Each new row is followed by its nearest point in the smallest flat space through zero that holds the last named rows.
(in the rows, 128 means zero)

Z_440:
[[124 162 150 122  93 137 101 122 124 112 171 152 111 166 156]
 [118 115 173 100 128  94 132 157 124 179 108 171  93 149  80]
 [115 119 140  95 166  96  87 139 127 162 137 141 120 128  97]
 [137 102 150 111 144 119 104 119 145 179 115 103  94 172 120]
 [139 169 112 121  85 111  93 133  79 148 157 126 135 177 122]
 [117 124 166 138 120  88  75 194 107 137 135 100  98 133  93]]
New rows:
[140 117  88 128 122  86 120  89 160  95  88 152  92 143 165] => [132 123 127 124 132 145 140 103 146 128 126 131 125 137 147]
[121 146 115 129  95 120 103 158  87  86 161 120  94  98 142] => [119 155 133 148 102 121 100 162 105  89 158 122 132 116 133]
[115 110  96 125 134 111 122 120 157  89  88 158  92 153 148] => [126 120 140 125 134 139 139 117 148 125 125 138 118 129 139]
[123  99  86 141 161 138 128 169 112 111 101 102 122 130 152] => [133 112 114 147 140 128 127 137 129 120 114  88 137 108 126]
[155 159 151 138 111 112  85 166 145 127 130 122 100 160 169] => [128 138 158 137 103 127  92 144 128 122 150 110  98 161 142]
[154 137 122 127 142 162  88 157 138 131 165  91 101 143 119] => [130 127 135 133 132 125  83 134 130 126 147  90 115 144 139]

Z_516:
[[132 152 145  97  76 144 156 140 144 152 181 159 132 125 116]
 [129 119 122 145 133 100 122 159 138  91  95 106 156 136 157]
 [156  68 144 109 175 131 143  80 190 116 162 118 120 128 154]
 [113 102 116 114 138 107 146 117 144 110  65 106 153 130 147]
 [193 165 124 152 127 136 138  94 110 162 136 149 108 157 101]
 [152 128 105  77 165 116 138 123 135  81 108 156 133 103 154]]
New rows:
[117 103  87 143  96 165 131 138 118 125 127 122  91 119 162] => [109 124 130 129 128 132 119 134 122 129 131 124 125 121 126]
[115 133 105  97 121 153  90 143 159 142 100 107 169 151  93] => [106 126 127 125 112 124 136 132 127 134 106 119 139 129 126]
[145 154 158 119 104 136  86 104 107 141  97  91 139 165 159] => [136 134 126 154 120 120 129 126 120 139 104 114 134 147 122]
[161 155 104  91 144 108  89 163 126 106 112 133 135 166 148] => [160 151 112 127 140 110 122 153 119  91 113 143 139 127 146]

Z_802:
[[141 132 148 141 114 109 121  55 199 178 123 104 112  65  64]
 [100  88 101 116  95 157 166 150 179 180 115 169 136 134  54]
 [145  83 165 132  63 122 100  66 174 209 109 125 111 121  78]
 [116 142 164 129  91 153 177 116 155 145 108 154 143 137  40]
 [161 113 162 139  43 136 123  86 133 132 165 157 165 123  70]
 [128  77  84 142  82 106 144 112 189 197 106  99 162 105  83]]
New rows:
[143 100 151  98 161 135 103 113 124 110  93  99 118 110 128] => [129 134 142 128 145 120 113 114 129 136 115 112 105 125 144]
[154 150  97 143  90 120 124 134 159 122 152 158 112 100 169] => [139 117 106 128 125 124 109 124 133 120 163 137 132 104 136]
[142  88 143 154  96 122 127 151  86 127 120 136 129 159 149] => [136 103 136 128  94 130 117 140  95 130 122 131 143 169 153]

Z_598 (6 x 15):
[[151 160 122 142 118 135 136 156 151  81 105 129 118 106  92]
 [119 126 114 132 128 106 110 127 150  87 104 144 105 137 130]
 [138 119 105 130 115 140 119 116 161 128 110 167 156 112 127]
 [170  82 129 135 146 130 122 123  82 120  81 185 113 123 130]
 [182 104 135  92 119 185 140 125 197 126 139 170 126 160 110]
 [110 115  99 128  90 130 124 113 129 126 178 114 123  80 135]]
New rows:
[113 130 147 131  98 154 124 132 119 140 127 126 175 115 140] => [125 136 124 132 122 138 133 124 127 156 134 126 163 111 129]
[109 108 153 133  66 152 135 121  96 149 122 151  95 190 124] => [137 101 142 112 139 133 129 121 116 137 139 133 108 155 139]
[135 128 127 155 128 172 130 148 109  95 136 121 142 179 128] => [143 134 144 123 137 137 137 139 129 124 124 124 119 145 118]
[111 100 120 113 114 149 107 120 111 151 174 127 143 123 124] => [122 105 122 117 113 140 129 110 120 156 167 124 134 116 143]
[121 105 129 126 139 101 123 142 125 116 149 121 102 111 109] => [124 120 125 128 122 119 126 130 115 109 141 118  99 121 129]
[101 128 130 135 125 111 140 134  87 123 130 126 112 131 138] => [114 125 131 136 135 108 124 128  93 126 129 113 112 124 137]

Z_953, 6 rows:
[[ 66  84 139 109  81 136 110 147 115 157 105 137 161 108 150]
 [161  70 183 126 151 135 158 133 204 164 158 116 203 142 216]
 [128 138 191 117  98 109 147 158 151 178  95  90 138  95 159]
 [141 119 118 113 132 125  75 157 125 106 101  75 158 148 145]
 [155 102 216  85 129 131 130 156 131 165 139 116 167 154 186]
 [114  92 197  93 118  94  60 171 131 168 134 140 147 141 214]]
New rows:
[142 139 110 142 123 144 158 163 110 110  98 144 130 182 144] => [140 128 125 119 134 141 130 127 115 115 129 120 136 143 117]
[138  95 154 115 106  83 110 118 150 151 167 136 145 135 104] => [126 116 147 124 130 122 123 130 135 142 141 145 131 131 151]
[143 149  79 128  86  86 125  99 133 145 144 146 143  92 161] => [110 127 112 151 124 110 122 123 152 136 128 140 117 105 139]

Z_950, 6 rows:
[[157 110 115  97 142 141 121 108 103 105 127  98 129 134 122]
 [ 69 124 161 171 125 108 110 115 120 147 122 100  82 163 143]
 [123 133  99 162  89  66 101 140 160 125 110 142 129 167 127]
 [110 128 159 155 112 101 134 177 117 115 132 103 112 113 166]
 [145 141 129 131 109 167 146 139 139 124 113 173 104 127 125]
 [150  84 124  98  97 171 188 111 106 112 107 114  86 148  84]]
New rows:
[133 168 144 127 105  96 144 161 123  67  66 123 150  66 131] => [153 132 129 130 106 110 141 184 129 100 130 130 140 100 153]
[ 75 173  72 130 123 135 142  98 149 130 128 111 125 136 157] => [110 135 126 140 134 120 113 112 138 144 128 136 129 140 124]
[154 159 104  88 120 166 137 145 139 125 117 142 170 127 132] => [166 139 108 104 132 150 133 134 137 118 129 158 152 107 122]
[120 153 136 111 163 109 130 129 129 107 135 127 180 105 111] => [131 134 122 113 152 116 123 130 131 136 148 124 172 100 129]
[118 137 126  66 148 148 133 127 163 133 134 147 135 134 133] => [137 136 122 113 143 150 131 115 134 137 133 147 143 116 117]
[168 122  88 120 136 113 109 104  98 141 135 121 117 110 109] => [151 120 106 107 138 127 114 109 122 117 127 117 142 136 118]

Z_75, 6 rows:
[[ 85 134 154 133 143 125 132 125 114 156 128 127 127 181 117]
 [119 165 140 131  98 136 126  92 135 163 141 131  88 123  92]
 [140 121 169 133 122 130 116 117 111 172 179 100 139 129  70]
 [161  74 151 102  71 105 102  72 151 116 164 112 112 180 116]
 [110  70 146  91 128 172 129  72 159 116 188 121 124 117 105]
 [120 126 146 188 127 121 169  88 139 148 153 132 123 159 123]]
New rows:
[109 170 114 104 159 103 144  97 151 100 124 106 112 118  95] => [111 144 123 120 125 142 130 116 136 132 124 137 110 117 124]
[112 127  98 129 163 148 137 109  75 169  77 118  77 140  96] => [ 92 165 133 125 137 136 128 133 117 154 112 136 112 136 116]
[158 170 131 136 122 138 175 123 107  83  89 123 140 115 124] => [143 148 109 151 127 121 140 139 130 121 110 137 126 106 144]
[ 80 108 133 129  86  78 125 149 120 131 138  79 128 109 165] => [135 121 130 123 124 115 119 136 123 124 122 124 134 144 133]

Z_260, 6 rows:
[[171 132 139 133 186 159 132 130  53  88  96 132 164 105 105]
 [134 185  87  91 151 156 145 126 109 130 112 143 155  86  80]
 [103 155 106 165 155 170 157 145 157 113  53 160 122  58 144]
 [131 110  93 137 189 157 164 125  59 151 173 180 157  70  54]
 [159 144 108 155 146 132 165 103  84 113 139 146 145  95 137]
 [119 131  81 158 182 145 178 146 142 100 100 136 132 106 120]]
New rows:
[117 132 152 100 144 104 172 183 130 167 119 120 139 121  98] => [112 123 117 111 143 136 125 144 137 137 129 130 130 130  96]
[196 133  89 119 129  98 109 116  96 184  98 103 127 101 130] => [151 155 126 114 119 128 128 110 102 126 134 129 142 118 127]
[100 103 148 117 142 132 129  90  89 116 120 116 147  88 126] => [138 121 144 135 138 141 121 125  96 129 125 142 137 108 122]
[117 115 143 128 140  90 160  96 124 131 134 139 120 103 142] => [130 121 123 150 123 122 143 116 123 133 145 140 124 117 142]
[133 114 126 143 119  88 117 127 108 126 118 160 102  95 109] => [125 118 136 142 126 134 128 123 116 140 135 146 126 108 130]
[ 89 103 106 122 153  83  81  93 138 146 124 102 131 119 126] => [115 114 130 121 124 122 120 136 142 139 139 125 121 142 119]

Z_467:
[[126 128 119 143 117 136 163 106 116  90 134 208  79 119 126]
 [131 138 167 119 139  76 160 134 145 127 132 109 183 168 137]
 [ 98 119 121 125 133 164 134 180 160 136 127 130 177 159  83]
 [ 79  92 105 136 121  87 135 148 144 116 119  93 126 142 132]
 [135 107  84 102  94 120 119 141 115 188 139 146 140 154 148]
 [127 130  85 124 144 164 139  74 131 101 118 185 178 155 136]]
New rows:
[177 125 117 131 174 129 156 138 130 109 159 118 161 132 149] => [142 143 143 123 141 124 135 112 131 123 127 128 159 140 134]
[111  99  87 117 109 166 114 169 133 111 128 159 139 141 107] => [ 99 106  87 128 117 167 126 155 139 134 127 157 133 141 102]
[128 125 146 133 112 175 109 176 123 126 133 145 110 119 137] => [131 131 132 130 120 161 120 158 127 141 134 140 106 114 103]
[119 162 133 149 120 151 110 137 170 130 104 160 133 135 136] => [128 134 129 130 134 154 131 132 134 122 128 145 138 130 112]
[121 138 117 178 117 162 131 132  75 128  96 119 120 112  94] => [122 128 121 137 132 161 113 132 127 118 124 129 106 106 111]

Z_31, 6 rows:
[[164 154 132 148 108 103 157  95 189  87 131  71 104  98 153]
 [133 163 189 113  70 110 173 134 186 150 185  80 105 117  89]
 [126 191  85 159 120  86 144 101 126 132 194  96  74 111 115]
 [128 192 139 139 114 125 112 137 110  93 110 154 136 119  71]
 [ 95 181 132 117 122  71 166 117 127  99 148 121 143 113 139]
 [170 166 145 166  98 100 166 156 129 115 141 102 129 137 142]]
New rows:
[138 132 144 110 151 180 124 130 154 118 142  89 117 155 136] => [142 107 138 125 121 145 125 123 153 137 127 113 117 125 127]
[131 108 162  66 131 150 133 115 160  71 119 122 167 125 130] => [114 110 168  90 124 135 133 115 168  99  90 128 158 112 133]
[ 76 121 134  92 125 153 137 178 154 128 110 126 131 110 161] => [105 104 151  96 130 128 138 128 139 132 120 133 151 128 140]
[119 134 142 114 125 118 102 124 165 103 106 112 107 137 122] => [130 131 138 119 123 134 123 110 155 109 114 120 125 112 118]
[103 171 131 160 127  66 127 165 131  95 145 138 116  74  99] => [116 194 126 138 117  93 141 124 118 100 142 130 127 115 105]
